The rows come from 6 hidden closed curves, with some noise, and rows from the same curve form a group. Each curve winds through 8 dimensions. The rows are also pushed far along 6 directions, which tell nothing about the answers.
In the rows, zero is written as 128.
Known rows, each followed by its group:
[148 136 151 118 139  37 131 118  91 177 175 146 105 136 152 149 171 114
 168 175 132] : A
[118 140 117 178 135 126 112 160 130 134 108 126 140 128 109 116  81 118
 106 181 136] : Q
[167 109 118 102 151 133  72 165  58 159  79 103 172 101 123 166 120 136
  93  73  97] : Q
[ 71 135 106 172  79 127 142 167 172 159 106  90 110  91 109  99 109 106
 120 205 117] : A
[115 151 115 100 141 150 160  47 174  74 103 127 137 136 127  97 106 160
 141  70 152] : L
[116 123 122 123  96  61 123 154 105 151 196 110 143 119 151 115 136 103
 172 210 119] : A
[155 130 135 126 160 105 117 120  92 143 162 152 108 172 143 113 134  97
 141 111 146] : A
[125 140 146 132 153 121 138 141 104 119 170 121 145 136 166 122 115 131
 174 144  97] : D
[117 144 118  73 145  35 138 139  49 180 166 124 119 127 181  99 156 108
 165 172 119] : Y
[ 77 115 143 137  99 127 114 198 106 124 125 101 156 135 138 117 106 126
 132 167  91] : L
[100 147 140 164  92 125 141 135 150 148 130 124 107 136 133 104 116 108
 175 159 152] : A
[125 135 136 121 119 122 150 112 139 130 171 142 104 140 173 139 148 137
 163 122 143] : D
[102 100  88 158  44 103 137 118 192 181  96 101  90  99 106 139 152  88
 130 163 165] : Y
[124 164 156 211 138 179 126 142 206  67 188 128 148 145 107 113  62 170
 109 206 124] : A
[176  83  77 115 126 155 114 149 105 170  86 203  94 124 109 195 167  67
  68  66 153] : C
[159 128 139 167 140 135 137 101 174 148 115 156  95 110  96 185 159 131
  99 129 127] : A
[130 106 101 113 110 140 110 135 125 139 119 130 102 129 129 110 160  96
 102 111 146] : A
[166 105  89 205 149 213  96 145 212 121 106 166  90  92  69 180 125  92
  16 108 112] : L
[181 108 105 172 142 126 103 135 113 151 131 167  92 100  98 152 142  77
 103 139 170] : L
[130 176 174  72 167  99 136 126  79  87 238 156 148 159 176  95 116 152
 175 158 109] : Y
[212 116 124 120 178 164  45 176  51 130 142 146 164  98  74 149  97 118
  48  75 111] : C
[163 130 136 100 138 120  99 134  74 124 108 156 170 125 116 154 125 134
 132 100 134] : D
[ 84 142 136 160 109 109 132 145 176 118 157 100 122 104 147 115 116 108
 168 205 103] : Q
[113 138 133  68 132 144 138  96 103  88 128 108 166 142 134  97 104 148
 151  89 113] : Y
[143 107 120  96 121 132 151  74 157 129 126 173 100 148 162 191 223 143
 121  66 121] : Q
[128 124 105 152 124 133 128 100 181 127 139 125  98 154  99  92 116  93
 103 156 152] : L
[106 144 128 136 150 158 144 149 104  90 129 113 165 104 104  98  54 135
 127 137 104] : D
[158 138 119 152 158 170 132  79 158 121 128 169  88 157 113 131 120 103
 104  68 155] : D
[141  82 147  67 135 132 104 163  44 177 100  70 117 108 172 155 170 130
 134  58  97] : L
[140 116 126 164 142 104  90 201  99 152 161 121 139  64 147 181 135  95
 130 189  70] : L
[177 123 141  80 183 175 151  80 120  96 120 173 110 130 115 152 152 160
  94   4 124] : Q
[134 111 105 160 116 199 109 146 164  95 110 114 137  96  77 110  98 110
  88 120 128] : A
[119 149 130 142 137 103 111 141  95 150 132 109 139 106 143 118 109 116
 158 125 119] : C
[123 154 167  79 167 121 150  81  89  88 157  98 129 164 136  53  83 167
 152  96 158] : C
[129 139 140 166 123 112 147 121 147 138 144 153 116 120 118 150 135 109
 158 171 124] : A
[150 156 151  85 131  92 125  90  92 119 179 122 170 175 142  94 123 150
 183 146 143] : C
[183 148 154 122 175 118 153  75 129 125 172 176  94 135 155 170 193 167
 136 139 141] : L
[133 135 109 124 144 162 147 100 136 116 111 141 151 155 108 133 113 133
 110 118 108] : A
[140 119 119 102 111 103 125 128 110 130 113 173 141 126 123 157 159 134
 121 122 152] : D
[161 107 113  65 145 129 111 148  78 149 104 114 123  79 133 135 141 133
  97  82 134] : Q
[ 98 132 138 127 114 112 115 168 118 130 141 101 141 118 120 107 112 153
  94 155 110] : D
[127 123 151  85 106  89 149 105 139 161 166 160  75 156 167 156 209 124
 148 117 131] : Y
[149 128 116  93 137 139 134 122 100 132 154 136 118 123 125 110 133 129
 106 121 144] : D
[109 129 127 122 140 134 114 159 101 124 125  83 124 112 126  73 101 127
 108 137 131] : L
[112 124 133 193 123 196 120 208 168 109 111 134 147  72 114 183  76 152
  90 106  84] : Y
[122 116 121 164  94 146 109 190 168 157 130 140 113 102 128 172 176 131
  81 164  87] : C
[ 93 106 122 172  96 144 127 133 190 120  90 112 118 136 110 130 115 128
 104 103 132] : D
[ 60 138 163 111 125 133 173 192 126  90 147  92 146  80 182 125 107 184
 163 185  74] : C
[117 124  98 122 108 100 116 134 113 144 143 152 133 133 112 122 118  69
 125 149 125] : Y
[104 114 135 132 119 179 117 138 159  81  92  76 140 127  98  74  88 152
  97  96 138] : L
[ 99 156 187 161 152 147 122 170 103  74 161  85 185 119 147 114  71 171
 173 196  77] : L
[129 127 107 110  92  95 149 102 133 157 142 135 110 124 129 123 137 123
 144 111 172] : Q
[ 73 141 145 113 106 122 159 163 135 152 137 116 127 144 205 157 176 177
 145 159  72] : A
[168 170 162 127 195 130 125  90 152  75 217 180 114 174 168 125 145 163
 130 151 133] : Q
[102 131  95 147  99  95 146  76 173 150 110 109 109 166  87  70 103  92
 124 147 164] : D
[187 124  82 153 160 155  91 110 166 131 125 185 118 129 107 173 134 117
  42  72 137] : Y
[105 147 135  57 141  85 163 105  81 143 149 118 113 150 158  82 152 147
 139 136 126] : D
[100 121 105 160  89  94 138 155 145 167 113 108 131  95 135 139 126  90
 171 180 117] : D
[130 140 131 132 121 117 161 123 180 129 168 165  91  98 150 170 169 139
 134 188 126] : Q
[109 109 122 146  89 126 141 116 152 141  88 105 120  96 139 169 152 124
 162 114 126] : L
[156  88 119 132 134 122  79 159 105 141 120 126 115 114 125 153 138  96
  90 101 135] : C
[129 140 143 131 116 113 118 168 122 122 215 145 123 120 152 122 117 126
 141 178 133] : C
[ 78 113 112 207 114 159 134 180 179 127  58 121 119  98  80 131  94  95
  88 174  99] : Q
[ 89 152 185 115  96 118 142 135 138 110 144  68 158 127 171 115 121 195
 203 158 113] : D
[117 174 144 122 149 125 162  84 137  61 197 131 150 149 101  37  56 148
 162 153 151] : Q
[169 148 122  84 141  87 153  88  82 175 176 164 122 167 172 152 163 134
 169 112 146] : Y
[122 149 149  96 140 148 145 105 133  97 114  90 156 110 176 129 120 189
 180  94 119] : C
[ 85 117 132  95 117 123 144 127 108 118 105  62 129 134 149  61 100 131
 170  86 142] : D
[143 152 107 130 122  95 114 112 114 169 154 127 121 117 136 118 129 102
 148 126 146] : C
[131 105 142 160 105 153  92 194 126 124 150 116 126 106 146 154 117 122
 127 128 130] : L
[ 88 109 150 127 109 115 100 205 114 131 129  81 139 111 153 119 146 152
 112 163  86] : L
[113 137 110 108 101 115 158  92 154 153 140 132  97 161 106  82 116 103
 129 121 159] : Y
[158 151 129 102 127  78  94 147  50 146 180 133 172 149 157 100 106 112
 188 160 157] : C
[136 151 151 117 130  51 110 167  46 156 242 148 144 158 188 122 129 101
 198 206 125] : D
[158 107 128  37  94  77 123  50  89 157 128 104 116 159 152 113 179 117
 186  62 189] : Y
[135 125 128 135 127 105 106 152 120 126 151 169 136 128 151 171 130 113
 134 111 121] : Y
[174 132 113 103 153 109 132  80 105 147 131 119 122 138 126 112 150 135
 129 132 156] : Y
[138 150 139 112 128 132 130  96 115 159 113 125 115 141 140 131 154 156
 133  66 136] : C
[122 139 152  94 157 137 115 139  54 107 137  98 168 154 138  87  84 142
 145 122 117] : L
[126 129 161  78 105 130 167  87 157 127 157 135  97 162 171 145 185 187
 145  98 147] : C
[126 142 144 110 139 132 158 115 140 106 162 147 128 111 127 137 142 161
 126 107 102] : Q
[114 137 152  98 174 126 144 152  79 110 127 125 136 110 167 132 133 155
 142 111  84] : Y
[168 144 107  72 133 113 131  54 118 147 126 166  96 154 124 111 175 114
 124 108 188] : A
[117  96  80 150 112 100 100 157 114 167 105 153 115 130 109 143 162  50
  89 158 114] : Y
[145 136 105 107 144  76  88 108  63 139 131 113 172 175  98  63  88  83
 141 142 143] : Q
[162 131 117 118 137 151 135  99 119 126  96 153 130 120 115 139 132 108
 151 101 152] : D
[137 115 118  99 134  88 116 136  80 154 100 113 152 114 143 153 143 121
 147 136 115] : C
[119 142 148 107 119 107 143 101 109 120 117  98 135 124 137  98 139 173
 158 135 162] : L
[144 157 115 208 149 147 130 136 195  99 158 215 125 110  98 182  87 109
  97 154 124] : Y
[159 146 135 131 167 167 104 124 134 106 130 147 118 134 106 113 129 148
  68 129 137] : A
[ 86 113 115 164  88 130 121 149 177 134 102  90 104 116 133 107 114  99
 138 154 147] : Q
[ 74 165 185 188 117 171 177 143 208  93 138 116 106 101 159 146 122 191
 166 163 101] : A
[122 136 155 105 131 137 154  86 146  86 130 118 134 179 127  85 123 174
 142 127 163] : Q
[132 145 126 132 112 140 136  86 153 103 123 116 159 142 122 106  94 132
 180 126 157] : C
[100 123 146 153 106 112 132 152 151 115 143 128 123 152 130 114 138 133
 132 190 134] : Q
[169 111 116 171 163 125  88 155 111 152 122 155  94  98  95 156 116  88
  69 114 143] : A

New rows. What belongs after each?
[148 139 108 173 162 120 103 143 148  88 191 177 132 143 123 103  91  67
 132 200 138] : C
[ 72 107 106 124  59  89 144  94 182 134 112  65 115 167 105  39 101  85
 166 162 177] : L
[134 104 113 151 113 130  96 140 126 133  93 142 117 159  81  98 118  82
  93 117 166] : D
[155 159 122 132 176 111  99 111  94 109 179 127 163 159  92  60  52 115
 114 153 142] : D
[122 138 109  86 118  94 156  93 115 146 145 125 121 132 144 106 151 149
 127 109 148] : Q
[158 127 144 136 164 102  95 161  86 100 160 177 160 127 134 153 140 123
 132 153 111] : L
[130 131 111 143 124 135 129 146 139 161 101 139 103 129 113 126 140 129
  85 142 144] : C
[148 104 116  58 144 122 122 108  95 117 128 133 134 170 126  91 123 104
 128  71 147] : L
[117  99 101 156  89 157 119 148 151 150  87  99 113  96 120 149 106 112
 105  85 146] : A
[103 121 119 156 123 194 118 177 127  94  90 118 147  95 100 117  64 127
  94 102 124] : L
[170  93  99 164 128 135  74 156  96 147 117 134 118 105  99 137 134  64
 103 140 157] : Y
[109 112  99  97 104 163 133 114 104 144  52  88 156 149  96  88 104 108
 131  81 129] : A
[140 156 138 129 155  98 147 108 142 149 161 176  93 165 157 145 185 148
 111 172 124] : C
[114 139 131 120 147  71 149 141 102 162 132 139 118 143 152 125 142 128
 139 151 111] : Y
[121 109 151 108  98  78 137 136 120 164 133 157 112 131 139 186 204 112
 150 154  97] : Y
[109 152 152 178 123 131 143 137 152 122 149 127 103 119 133 112  97 123
 163 156 148] : A
[ 98 134 140 126 110 148 146 104 164  96 115  96 132 175 111  55 108 141
 145 136 148] : C
[172 160 111 159 177 158 130  69 170 108 127 183 128 166 104 143 121 143
  83 125 139] : Q
[140 117 124  52 118  53 138 123  80 167 163 133 108 117 169 131 181 106
 169 153 142] : Q
[145 107  93 200 140 134  96 153 174 137 143 183 101 117 114 185 139  51
  88 152 100] : L
[116 104 109  84 117 100 131 108  90 130  82 108 121 109 107 100 141  99
 129 120 155] : A
[130 114 146 120 129 148 175  81 201  90 134 145 100 148 136 145 166 153
 141 120 129] : L
[124 168 136  93 150 135 141 101  90 101 149 114 177 179 132  60  80 145
 166 147 127] : A
[156 140 146 130 134 121 105 130 101 157 130 117 115 126 119 111 113 120
 144 113 157] : A
[158 141  97 115 140 102 130 115 118 150 172 175 112 121 137 144 157 130
  94 120 140] : Q
[103 127 131 204 129  98  93 213 133 136 184 125 120  70 121 145 102  92
 100 224  86] : C
[ 60 147 181 150  80 148 185  78 230  67 130  95  99 148 142  91 137 188
 179 171 169] : A
[134 129 125 142 143 110 124 120 110 142 101 137 137 127 136 158 135 119
 143 126 120] : C
[112 163 190 138 142 177 144 161 139  66 191 133 148 111 157 148 107 212
 130 148  94] : D
[153 124 127  71 147 158 111 138  76 128 142 133 141 127 137 132 123 128
 110  53 108] : Y
[103 108 112 141 115  80 135 129 139 155 120 139  86 140 120 125 167  92
 103 183 141] : A
[ 98 104 120  32  89 111 164  84 104 146  71  52 144 103 127  98 147 158
 163  37 119] : Q
[104 163 126  85 123  76 150  82 119 117 173  88 148 134 151  55  97 133
 195 167 144] : Q
[205 149 131  96 184 109 137  66 120 121 211 190 129 138 163 194 165 163
 124 108 126] : A
[145 109  99 110 112 128 139 110 102 151  75 146 133 129 112 149 128 121
 122  98 171] : Q
[119  98 107 140 122 126 112 181  82 146 104 145 111 125 114 115  99  66
 111 118 153] : C
[108 137 141 135 128 126 133 147 127 140 123 111 126 110 160 143 120 147
 148  94 113] : Q
[133 136 122 133 129 120 112  99 127 115 122 112 168 154  96 100  94 116
 145 133 125] : Q
[146 145 138 160 132 177 115 103 181 104 126 119 115 132 107 111  98 142
 117 102 156] : D
[151 159 134 116 153  69 104 114  81 138 166 129 166 163 130  95  93 108
 169 181 134] : Q
[148 114 136 127 134 152 136  92 140 113 112 117 116 125 132 144 168 145
 137 115 141] : Y
[134 113 122 181 126 142 117 112 189 100 136 134 103 139 104 121 102 103
 110 149 166] : C
[ 84 163 168 117 164 144 174 141 133  84 138 122 148 115 186 144 132 217
 146 129  67] : Q
[104 100 118  73  86 136 170  97 153 142  72 113 115 165 136 120 177 137
 146  94 142] : C
[163 148 138  89 185 152 104  98  64  93 107  97 174 133  99  78  86 163
 108  89 133] : L
[142 148 142  74 183 129 148 106  99 119 143 132 143 150 149 121 158 179
 110 118  81] : Y
[ 89 107 102 134  97 110 138 130 137 155 115 101 116 164 143 109 118 107
 127 131 141] : A
[125 123 140  98 148  59 126 172  77 163 189 149 106  94 203 178 183 125
 140 165  87] : C
[ 73 139 151 114  93  90 148  96 133  94 152  79 166 172 136  59 104 137
 207 166 132] : Q
[ 76 135 148 128 120  91 128 182 112 140 139  72 161 111 143 112 116 161
 133 188  62] : D
[145 132 128 136 125 164 127 106 161 105 110 124 156 112 126 157 121 145
 149 101 118] : C
[101 107 101 163  95 106 109 164 136 184  97 117  98 116 126 135 134  85
 108 101 128] : Q
[152 137 141 115 177 149 121 127 111  90 112 119 172 105 132 149 102 165
 130 123 102] : C
[142 134 170 126 165 127 113 145 129  89 182 127 133 125 167 145 136 173
 124 150 106] : C
[102  73  92  85  78 139 160 134 145 166  43 128 102 114 138 174 191 105
 121  80 120] : C
[125 109 117 170 119 170  96 153 164 110 100 102 119 104 104 113  80  90
 113 115 146] : Q
[150 160 158 115 130 120 128  96 111 113 165 140 161 182 139 110 121 158
 177 137 151] : C
[182  89  83 124 138 109  86 105  94 161  81 133 111 115  78 121 146  57
  94 106 172] : Y
[143 149 118 166 150 111 123 114 154 135 146 171 135 150 123 159 149 129
 101 179 101] : Q
[137 112 132 177 140 119  99 170 136 130 126 145 129 122 122 162 127 112
 104 179 119] : C
[ 82  97 151 159  81 153 142 158 193 124  97  99  98 114 135 160 155 157
 111 135 114] : C
[ 98  88 122 112  96  92 126 142 129 175 100  86 101  87 136 163 177 116
 114 113  91] : C
[132 123 133  67 126 109 141 122  53 152 116  98 153 140 156 116 118 137
 179  71 131] : Y
[136 115 131 120 138 188 133 105 200  90 108 111 124 112 122 151 140 170
  86  77 102] : L
[104 121 128 113 147 159 120 185  80 110  96  83 190 107 119 115  84 148
 112 127  60] : A
[120  77 104 164  71 109  73 202  89 182 127  93 122 137  97 103  94  33
 124 169 158] : L
[153 132 133 112 156 130 117 130 109  72 142 163 174 118 118 132 105 143
 136 118 126] : L
[142  99  98 141 123  87 111 129 111 158 145 131 133 156 116 136 124  88
 108 148 132] : A
[ 89 109 118 103  90  94 158 149 123 146  93 120 134  87 146 160 166 135
 153 145 106] : L
[ 55 130 117 134  94 129 175  69 175  89  98  77 128 159  92  26  71  89
 188 136 148] : C
[182 130 137  56 169  79  92  81  56 134 165 111 160 149 141 115 145 127
 152  86 121] : C
[111 127 105 145  63 141 151  84 173 140  79 114 129 156 105 107 109 110
 175 117 190] : C
[ 84 123 114 141 105  87 129 203  82 163 108  95 159  86 120 116  79 103
 150 175  98] : Y
[141 124 125 135 158 151 106 154 103 104  92 108 174  90 112 139  82 134
 119 131 104] : C
[156 132 117 167 146 176 117 145 163 130 139 164 137 131 119 192 135 148
  65 135  85] : A
[ 86 141 112 175 112 149 170  92 208  86 113 142  90 113  99 101 107 117
 118 182 165] : A
[152 137 140 169 142 125  90 149 102 121 167 155 152 150 126 149 108 103
 137 169 124] : L
[191 125  86 235 141 129 108  95 202 165 150 236  37 133  77 188 140  47
  58 142 197] : A
[109 103  78 153  93 128 141  70 213 134  75 157  93 149 107 151 171  92
  94 109 149] : Y
[146 171 174 174 173 111  96 169  85  94 234 158 173 146 159 140  94 139
 162 232  95] : L
[ 92 107 107 117  76 123 125 117 163 131  63 109 146 120 114 142 154 140
 112  97 121] : L
[ 91  95 130 102  76 110 165  88 153 138  51 118 100 134 146 147 202 149
 155  72 158] : L
[154 100 143  90 127 181 108 130 105 114 109  93 144 137 119 127 112 151
 115  53 134] : L
[135 135 140 104 105  83  99 140  81 133 169  77 156 137 113  55  73 113
 174 163 174] : Y
[ 60 113 164 113 111 147 190 146 178 102  95 114 115 116 190 176 188 186
 155 138  68] : C
[ 81 136 129 135  93 107 162 125 149 157  88 101 130  95 158 165 157 149
 171 147  95] : C
